The rows of a group lie close to one hidden flat surface of 13 dimensions, which may be shifted away from zero. Surfaces can cross.
In the rows, 128 means zero.
Known rows, each followed by its group:
[ 91 182 103  38 102 125 165  92 120 110 131 128  99 153 112 142] | Z_311
[185  90 118 104 114  95 100 158  79 115  77 141  85 189 117  87] | Z_267
[114 121 138 132 142  83 129 136 133 107 133 116  93 109 107  83] | Z_407
[ 87 147 101 137 139 100 149 122 123  89 144 133  84 101 145 119] | Z_880
[209 120 164 152 154 120 157 155 130  53 120 130 131  90 174 139] | Z_880
[132 136  89 185 162 162 112 108 124  65 108 134 108 144 129 150] | Z_880
[174 120  98 106 124 115  82 129 159 100 116  76 117  91 104 157] | Z_880
[122 152 184 124 121 129 141 151 157 119  62 197 117  45 147 173] | Z_407
[165  78  87 156 111 135  92 147 108 180 162  93 164 134  95 128] | Z_267
[131 138  87 110 162 145 225 152 121 127 166 168 150  81 122 158] | Z_311
[185  83  67  86 135  67  94 125 140  98 166 121 111 173 119 136] | Z_267
[177 143 151 165 137 108 111 174 124  99 102 177  70 145  70  89] | Z_311
[101 141 163 108 124 150 124 143 110 206 158 139 146 114 150 140] | Z_267
[135 150 127 141 127 134 114 157 168 149 149 121 140  96 173 152] | Z_407
[ 78 144 155 121  38  93 100 168  97 200 124 150 114 146 160 162] | Z_880
[110 171 149  66 161 202 190 123 108 156 101  60 139 147 115 103] | Z_407
[160 116 141  90 183 127  79 134 112 109 139  76  88  85 131 149] | Z_880
[142 142 129 144 116 126 135 167 101 161 139 135 117  79 110  67] | Z_311
[121 113 121 163  87  99 150 150 103 136 119 124 163 158 140 119] | Z_311
[151  88  69 157 147 137  82 133 162 127 110 111 121 144 104 122] | Z_267
[ 70 109 125 148 148 116 124 122  87 141 150 156 112 115 171 134] | Z_311
[ 95 144 156 144  74 109 126  91  73 117 162 110 140 157  87 147] | Z_267
[135 109 157 153 175 116 102 148 168 114 104 124 123 119 130 130] | Z_311
[124 153 167 123 193 105  83  96 149  70 137 177 112 172 126 125] | Z_267
[110 165 151  79 111 114 145 113 118 124 149 139 102 108 116 122] | Z_267
[239 166 136 127 130 163 114 168 167  83 100 130 119 142  95 188] | Z_880
[122 158 179 173  83 123 130 153 127 133 109 135 117 150 101 122] | Z_311
[134 118 123 164 129 112 148 158 112 115 111 146 146 188 172 127] | Z_880
[154 180 181  93 113 122 181 163 165 128 149 105 134 179 110 146] | Z_407
[ 26 126 124 155 170  98 125 104 141 102 113 152  66 123 125  94] | Z_311
[148 108  91 191 166 134 135 162  97 113 139  96 152 202 170  82] | Z_407
[126 147 112 149 129 128 127 103 109  86 179  71 116 165 109 147] | Z_407
[157 150 128  53 144 103 141 129  86 113 133 175 121 132 169 100] | Z_267
[130 138 113 101 111  86 135 128 173 110 120 154 105 154 122 106] | Z_880
[108  55 157 186 144  79 110 100 154  84 133  63 146 101  76 163] | Z_311
[163 123 154  77  80 119 106 132  77 138 137 124 111 117 173 187] | Z_267
[ 96  97 164 128 145 109 166 157 157 146  75 141 132  85 101 124] | Z_311
[129 128 153 164 168 116 147 143 132 104 148 178 109  84  77 135] | Z_407
[115  95 129 111  90  79 146 135 110 127 122 141 122 119  94 148] | Z_311
[155 112 160 132 136 104 181 132 166  74 106  62 147  72  91 117] | Z_311
[165 155 132  93  86 115 138 117 159 101 164 118 136 123 129 190] | Z_880
[120 156 140  88 128 111 168 129 136 130 174 135 107 145 108 118] | Z_880
[147 115 140 106 131 143 169 120  85 112 112  70 161 134 102 125] | Z_407
[140 127 192 164 180 120 100 105 118  89 175 115 121  72 104 126] | Z_267
[ 77 133 147 157 126  77 136 146 134 109 145 132  96 143 152 140] | Z_880
[141 115 176 241 109 102 125 166 151 114 156 140 142 123 128 157] | Z_880
[116 170 157 110 142 134 105 135 140 156 145 189 119 138 138 135] | Z_267
[167 108 147 132 144 117  66 115 140 112 113 101 134 153  75 118] | Z_267
[117 179 120  73  96 169 141 131 119 162 136  89 134  48 202 153] | Z_407
[175 133 147  53 115 117 149 145  75 108 116 132 134 105 198 157] | Z_407
[ 69 130  82 122 143 137 159 106 112 121  82 124 136 173 137  97] | Z_407
[127 177 143 146 131 103 112 116 113  76 184 140  92 150 167 136] | Z_311
[ 58 119  72 159 146 143 132  90 159 128 160  89 105 160  68 122] | Z_267
[119  88  86 130 142 118 146 113  94 137 144  85 166 196  61  93] | Z_407
[ 96  97 133 164 157 108 104 117 131  78  57  74 106 149 133 103] | Z_880
[119 109 110 133 116 188 128 115  86 143  81  73 108 143 113 142] | Z_267
[173 101 150  56 198 147 142 131 151 128  87 114 153 119  64 120] | Z_407
[ 69 115 148 156 156 116 159 123 121 116 107 125  98 123  77  95] | Z_311
[173  91 127 110 119  64  82 154  72 127 183 120  97 134 124 130] | Z_880
[119 125 126 117 148 144 100 150 142 184 135 118 145 146 150 132] | Z_407

New rows, each followed by its group:
[115 139 103 151  72 136 141 120 100 122 108 171 133 120 185 140] | Z_880
[140 146  88 162 129 106 112 193 174 136 127 148 127 134 136 156] | Z_880
[139 170 112 129 102 104 169 166 165 118 173 145 143 161 145 197] | Z_880
[117 100 108 134 154 156 104 104 132 143 127 125 191 114 149 205] | Z_407
[ 97 119 122 181 143 103 149 202 156 156 117 102 150 130 144 118] | Z_880
[140 139 113 150 100 109  93 154 113  96  99 112  91 112 127 158] | Z_880
[129 150 179 197 160 127 110 127 110  66 136 135  68 113 113 116] | Z_311
[ 54  83  92  86  75  56 200 110 110 138  90 112 184 120 134  88] | Z_407
[113 172 101 144 112 138 124 168 153 151 151  95 111 107  76 171] | Z_880
[111 132 117 155 177 119 132 119  99 115 211 122 121 138 141 111] | Z_311
[144 121 170  70 120 131 119  93  99 124 154  81 107 104 108 134] | Z_880
[120 162 101 148 161 150 231 178 133 148 193 119 193 130 209 124] | Z_407
[ 97 157  54 130 189 124 145 193 116 140 174 117 129 166 160 182] | Z_880
[ 35 132 104 162 163 112 165  90 157 107 151 140 133 152  88 133] | Z_407
[159 143 104 175 111 147 102 153 112 113 118 111 106 114  81 149] | Z_880
[119 142 110 117  82 160 106  83 114 130 140  87 136  24  67 186] | Z_407
[147 133 156  56 147  90 135 139 155 127 135 144 122 115 151 111] | Z_267
[148 101 124  60 184 116 198 182 157 161 106 168 158 126 143 135] | Z_311
[135 137  95  83 122 136 180 134 100 130 143 116 127  47 167 121] | Z_267
[113 132 164 118 161 134 118 134 117 139 164  81 113  82 181 125] | Z_407
[103 148 114 137 119 170 154 124  30 137 132 109 114 104 128 104] | Z_407
[157 133 164 113 135 171 102 133  56 168 177  93 131 114 134 163] | Z_407
[ 54 173 155 150 164 157 193 132 122 156 157 146 108  64  90  60] | Z_267
[113 138 156 184 102  92 148 173 146 123 121 138 122 120 135 131] | Z_880
[ 78 135 115 111 120  91 185 113  83 119 191 109 107 178  99 103] | Z_880
[ 62 130 187  65  94 126 139  85 105 140  91  96 142 157 114 177] | Z_407
[143 167 147 135 134 144 119 147 165 119 156  81 121 127 157 154] | Z_407
[153 140  97 154  61  72 117 128 129  65 122 128  87 120  87 136] | Z_880
[ 56 114 111 180 159 111 151 105 118 101 166  69 159 205 189 132] | Z_407
[162 142 172 142 101 157 137 129  66 114 106 152  96 108 135 125] | Z_880
[136 158 159 159 180 166  67  73 114  97 155 135 154  99  89 141] | Z_267
[108  81  98 188 145  80 136 133 152 114 148 159 173  92 125 136] | Z_407
[ 85 114 189 155 171 108 122 120  76  90 121 158  59 136 115 140] | Z_311
[111 150 160 122 113 111 110 144 141 158 124 185 148 135 167 137] | Z_267
[168 105 129 151 119  88 130 143 127  96 131 129 143 132 127 114] | Z_267
[116 113 158 129  96 114 131 117 123 141 127  87 120  96  87  90] | Z_880
[107 107 213 174 126  97 143 130 135 115 128 118 111 163 102  95] | Z_880
[ 78 145 112 126 139 119 122 122  92 139 128 200  77  87 118 120] | Z_407
[127 139  82  71  97 171 112 128  53 184  93  32 121 121 147  49] | Z_407
[ 83 141 116 153 100 129 170 120  84 122 150 116 138 143 148 147] | Z_880
[168 154 159 125 115 144  73 127  81  91 140  90  92 171 170 179] | Z_407
[104 151 106 138  94 137 130 123 115 144 167  89 136  81 143 139] | Z_407
[172 164 112  89 116 127 144 152 133 129 188 133 104 104  95 155] | Z_880
[139 141 129 122 145 190  80 112 128 121  81  80 133 147 165 172] | Z_407
[106  66  87 128 141 121 144 103  51 134 166  90 192 146 189 164] | Z_311
[113 155 162 139 117 117 139 164 134 163 154 107 107 125 107  85] | Z_407
[155  98 159 116 130  71  96 127 175 127 179 135 109  85 128 109] | Z_880
[123  91 119 149 136 118 128 137  71 135 133  85 156 169 153 105] | Z_407
[110 121 105 137 117 131  98 119  87 133 130  92 123 119 168 124] | Z_407
[ 94 142 109 176 110 138 177 158 120 138 103 133 148 135 159 123] | Z_880
[104 116 157  99 164 121 157 113 139 111 102 143 146 153 106 160] | Z_407
[169 113  98 128 154 165 110 127 115 125 117  48 142  87 112  98] | Z_407
[ 98 136  97  92 109 116 172 121 154 133  94 141 147  77  96 118] | Z_407
[ 78  94 166  79 145  64 139  98 144 116 144  96 125 114  93 123] | Z_407
[108 152 118 102  90 117 178 139 146 177 163 140 208 151 151 138] | Z_267
[ 87 113 144 163 132 103 173 138 146 151 172 134 148 145 136  92] | Z_880
[124 127  78 120 100  80 129 129 132 115 179 104 119 139 103 143] | Z_880
[163 161 152  82 100  96 138 135 142 101 141 153 113  88 141 151] | Z_267
[ 80 135 145 163 150  98 141 134 173 118 147 182 115  96 100 148] | Z_407
